The groups are shells around one centre, one inside the other: the same stretched ball of 8 dimensions in 7 sizes.
In the rows, zero is written as 128.
Known rows, each followed by its group:
[177 170 138 176 135 126 106 162 111 120 154 123  88  75]
pige
[180 126 151 150 108 164  91 162 159 167 166 162  91  73]
serap
[127 116 129 201  85 109  84 143 119  96 172 140  72  82]
gozo
[115 124 130 194  96 117 108 120 141 107 143 141  94  83]
natod
[186 131 167 169 118 117 105 172 142 145 138 130  76  83]
zoda
[147 116 140 157 113 111  77 149 138 157 177 141  68  77]
gozo
[163 141 149 163  90 156 107 150 143 141 165 159  62  63]
savu
[107 119 118 174  96 105  91 130 119 119 176 146  62 118]
zoda
[139 121 147 159 102 135 100 131 162 156 155 153  79  63]
gozo
[112 140 132 127 134 119 129 108 159 179 136 146  83 125]
serap
[138 144 153 143 144 124 117 138 157 155 133 136  93 109]
gozo
[171 162 141 122 134 141 130 139 144 192 144 145  73 102]
pige
[178 150 114 168 105 138  93 146 112 153 181 145  79  61]
natod
[136 178 128 144 130 135 143 106 142 162 134 139  82  73]
pige
[161  95 132 212  71 128  64 162 126 103 181 150  90  64]
serap
[131 155 118 164 135 127 119 124 130 131 142 136 110 116]
savu
[108 115 115 180 112  99  83 137 115 109 172 139  86 137]
serap
[176 142 150 165 121 150 100 155 149 147 150 145 101  64]
natod
[157 127 129 177  90 122  82 146 122 140 183 144  61  52]
midid
[136 119 131 206  96 111  86 143 124  96 160 135  92  74]
gozo
[180 170 138 156 123 149 134 141 136 154 134 140  92  81]
zoda
[152 128 177 149 117 140 107 153 174 155 141 149  75  72]
midid
[174 108 149 178  95 136 100 155 155 147 142 150 100  87]
zoda
[190 108 161 152 117 111  80 171 150 182 159 136  73  72]
pige
[113 129 133 171 136  96  85 134 133 123 160 126  91  96]
savu
[131 151 136 147 122 116 129 117 144 161 138 137  71  87]
gozo
[215 124 148 166 124 138  80 179 140 168 160 138 108  67]
pige
[170 189 125 163 134 149 120 152 107 124 160 136  87  91]
serap
[150  95 161 164  97 129  79 160 162 149 164 155  75  84]
pige
[131 134 133 151 122 137  87 143 139 144 177 152  83  99]
natod
[172 127 150 138 134 119  88 163 143 179 163 139  77  97]
gozo
[144 130 123 155 128 117 108 130 140 161 144 139 106 116]
savu
[138 166 127 141 129 146 138 117 146 160 136 148  95 105]
midid
[136 101 185 164 111 111 101 146 184 147 128 139  75  70]
serap
[130 156 146 112 152 109 120 128 148 190 149 134  58 109]
pige
[119 122 139 179  74 124 101 131 137 119 169 154  46  71]
pige
[146 119 164 146 108 112 111 142 161 169 142 142  54  86]
zoda
[179 129 147 151 125 101  91 167 125 168 163 128  63  93]
serap
[151 128 158 171 116 132  84 156 151 131 162 142  83  57]
midid
[187 159 171 131 154 136 103 178 145 168 152 133  75  90]
serap
[153 142 152 151 140 116 115 129 162 170 128 129  98  62]
zoda
[194 133 143 187 107 117  90 174 115 130 160 129  80  74]
midid
[160 176 120 157 155 134 100 149 112 134 165 129 106  96]
pige
[165 154 140 145 147 129 100 143 143 168 154 132  97  67]
natod
[166 160 126 142 152 136  97 148 129 164 164 137 104  94]
natod
[103 155 114 158 109 129 111 113 123 128 173 150  64  95]
gozo
[181 119 163 153 115 140  80 175 151 160 168 149  77  76]
savu
[127 130 158 165 121 104 125 132 156 135 120 131  81 107]
zoda
[144 131 143 157 123 127  70 156 135 141 187 143  71  68]
zoda
[130 149 104 175 107 130  97 136 103 114 181 147  81 114]
gozo
[ 91 150 104 162 125 113 106  96 128 133 165 139  88  85]
serap
[146 179 109 139 120 166 125 125 123 156 170 160  82 102]
pige
[141 133 166 162 111 126 120 134 167 145 129 141  76  66]
natod
[157 153 135 154 129 137 104 132 145 161 155 140  95  51]
midid
[151 132 118 207  83 121  98 136 114 104 161 138  86  60]
savu
[114 147 116 142 109 146 130 100 152 163 148 161  87 101]
serap
[170 142 135 146 133 139 104 158 134 160 156 145  97 122]
zoda
[142 134 132 150 124 123  93 150 128 147 170 144  77 120]
gozo
[108 142 101 172 132 102  91 115 116 126 169 131 100 100]
zoda
[168 183 124 147 143 148 123 146 117 147 154 139  94 108]
zoda
[152 140 160 143 114 127 100 156 143 156 168 145  44  76]
midid
[ 93 163 111 180 109 130 122 102 124  99 154 143  87  88]
pige
[187 147 122 176 106 137  87 172  98 128 184 143  76  93]
midid
[133 129 114 168 101 108 101 122 123 148 165 141  72  85]
savu
[133 153  98 194 103 115 100 134  88  97 175 135  82 105]
savu
[127 135 129 197  90 129 110 132 128  96 150 144  87  88]
natod
[182 143 143 160 146 103  86 172 117 150 162 119  86  94]
midid
[142 137 152 126 134 119 109 140 155 181 152 143  65 103]
gozo
[120 136 109 186  89 141 108 115 130 115 161 155  96  87]
savu
[150 161 147 166 129 140 103 154 130 119 160 138  82  79]
midid
[178 157 129 146 112 142 116 145 126 170 161 147  70  86]
savu
[184 137 120 193 113 134  81 176 100 109 175 138 105 108]
serap
[161 149 139 137 119 149 125 132 154 179 143 153  86  91]
natod
[151 131 153 155  98 145 115 133 165 162 146 156  73  59]
natod
[134 122 143 166 119  96  93 132 144 149 153 129  74  68]
natod
[146 150 143 164 135 128 119 140 142 132 132 134 104 106]
savu
[164 161 150 138 148 149 110 153 148 159 149 142  98  94]
midid

New rows. What belongs after each?
[116 101 111 200  85 112  81 135 121 101 171 149  94 118]
serap
[123  97 172 148 118 103  85 147 173 158 152 142  64  93]
serap
[174 137 145 169 131 132 102 157 143 144 141 135 112  90]
natod
[201 132 165 149 138 128 104 172 154 177 134 132  99  87]
zoda
[125 105 121 201  66 111  89 137 119 104 173 150  64  94]
serap
[171 143 123 203 102 121 101 152 108 106 155 130  98  76]
savu
[108 139 116 146 128 113 106 114 135 154 162 143  82 115]
gozo
[177 169 152 134 154 128 113 155 138 173 148 128  79  78]
natod
[177 144 146 149 131 119 103 168 124 157 157 133  72 114]
pige
[107 155  97 143 127 115  98 117 107 148 188 144  67 120]
serap
[195 153 126 166 118 144  84 176 104 141 186 142  81  85]
savu
[ 97 107 147 179 125  80  91 133 144 111 144 126  85 117]
serap
[165 169 110 146 156 123 104 138 113 164 162 128 108 101]
zoda
[115 157 132 128 160 116 112 125 141 160 152 135  88 124]
midid
[169 141 126 179 116 113  91 168 100 119 171 131  78 115]
pige
[137 129 120 155 136  93  87 129 129 164 164 126  89  87]
pige
[195 165 131 170 122 126 111 153 113 150 154 127  82  57]
serap
[191 123 141 186 114 107  91 166 124 141 149 125  95  78]
midid
[126 129 147 139 146 114  85 141 153 160 163 138  86  96]
midid
[189 139 125 192  80 151  94 163 112 122 176 152  79  65]
midid
[192 141 125 181 121 118  85 168 105 136 169 128  95  82]
natod
[178 144 115 207  78 154 100 156 104  98 171 152  94  77]
serap
[133 167 114 154 121 143  93 144 104 124 196 150  64 101]
pige
[151  98 132 189 102 100  65 159 124 127 175 135  86  90]
savu
[107 117 125 167 110 111 102 125 139 129 154 146  89 131]
zoda
[185 143 145 143 131 128 110 141 153 192 142 136  92  55]
pige
[154 155 123 164 102 151 127 123 138 148 146 152  91  78]
natod
[179 143 151 173 115 148  90 166 138 133 164 143  90  56]
savu
[174  94 127 211  77 108  69 166 114 114 174 139  87  80]
serap
[116 157 120 159  99 147 132 114 134 130 152 158  73 108]
pige
[167 172 132 136 149 154 128 138 143 169 139 144 111 106]
serap
[138 128 133 178 127  91 113 130 135 135 128 121 102 106]
zoda
[170 109 127 180 105 131  67 157 133 143 177 147 105  74]
zoda
[ 94 137 105 163 115 118  95 108 127 131 176 147  85 101]
midid
[143 173 111 145 130 129 113 119 118 162 170 138  75  71]
midid
[176 133 149 172  90 139  95 160 134 142 169 149  61  53]
natod
[169 143 134 185  92 141  88 158 117 118 180 146  69  53]
natod
[121 157 103 149 135 104 105 120 108 149 172 133  76 115]
midid
[129 163 110 177 132 106 103 132 100 112 165 124  88 101]
natod
[174 134 123 150 131 129  93 147 133 174 163 141 103  96]
natod
[170 121 128 177 112 131  97 141 144 151 145 142 119  81]
zoda
[135 133 149 165 130 125 109 130 162 142 133 137 107  77]
midid
[128 176 103 148 115 156 108 129 107 133 192 158  67 103]
serap
[178 138 150 163  97 153 120 151 150 153 142 154  82  82]
zoda
[187 167 130 163 126 131 123 139 125 159 141 129  91  59]
serap
[131 124 134 182  88 135 104 140 135 113 159 154  79 103]
savu
[151 138 116 158 102 138 103 125 134 164 169 153  82  70]
natod
[155 148 129 145 159 108  95 147 127 162 155 124 104 111]
savu
[131 126  93 180 110 103  69 136  96 127 198 138  84 100]
serap
[132 151 117 159 135 115 117 127 124 139 146 134  99 126]
natod
[142 128 132 150  96 145  85 144 138 155 189 163  59  78]
zoda
[140 150 133 136 138 131 115 120 153 178 147 142  93  80]
gozo
[162 113 154 181 114 120 109 149 157 138 123 136 112  98]
serap
[157 174 125 143 157 118 107 145 114 155 162 125  86 101]
natod
[161 112 149 171 125 101  88 147 150 155 143 127  98  71]
savu
[136 116 168 156 120 114 103 149 164 145 139 140  77  99]
natod
[132 157 159 123 126 156 116 134 165 168 159 159  59  77]
serap
[151 145 157 161 128 120 103 159 136 130 152 133  70  94]
gozo
[147 139 159 130 148 104 110 146 152 177 141 129  70 103]
natod
[170 102 141 202  71 128  94 154 138 122 151 148  87  72]
pige
[111 116 132 158 113 117 101 118 155 149 152 148  89 101]
natod
[154 142 136 131 125 128  93 136 144 188 176 146  63  60]
pige
[161 174 108 160 127 134 112 127 112 151 165 136  90  66]
midid
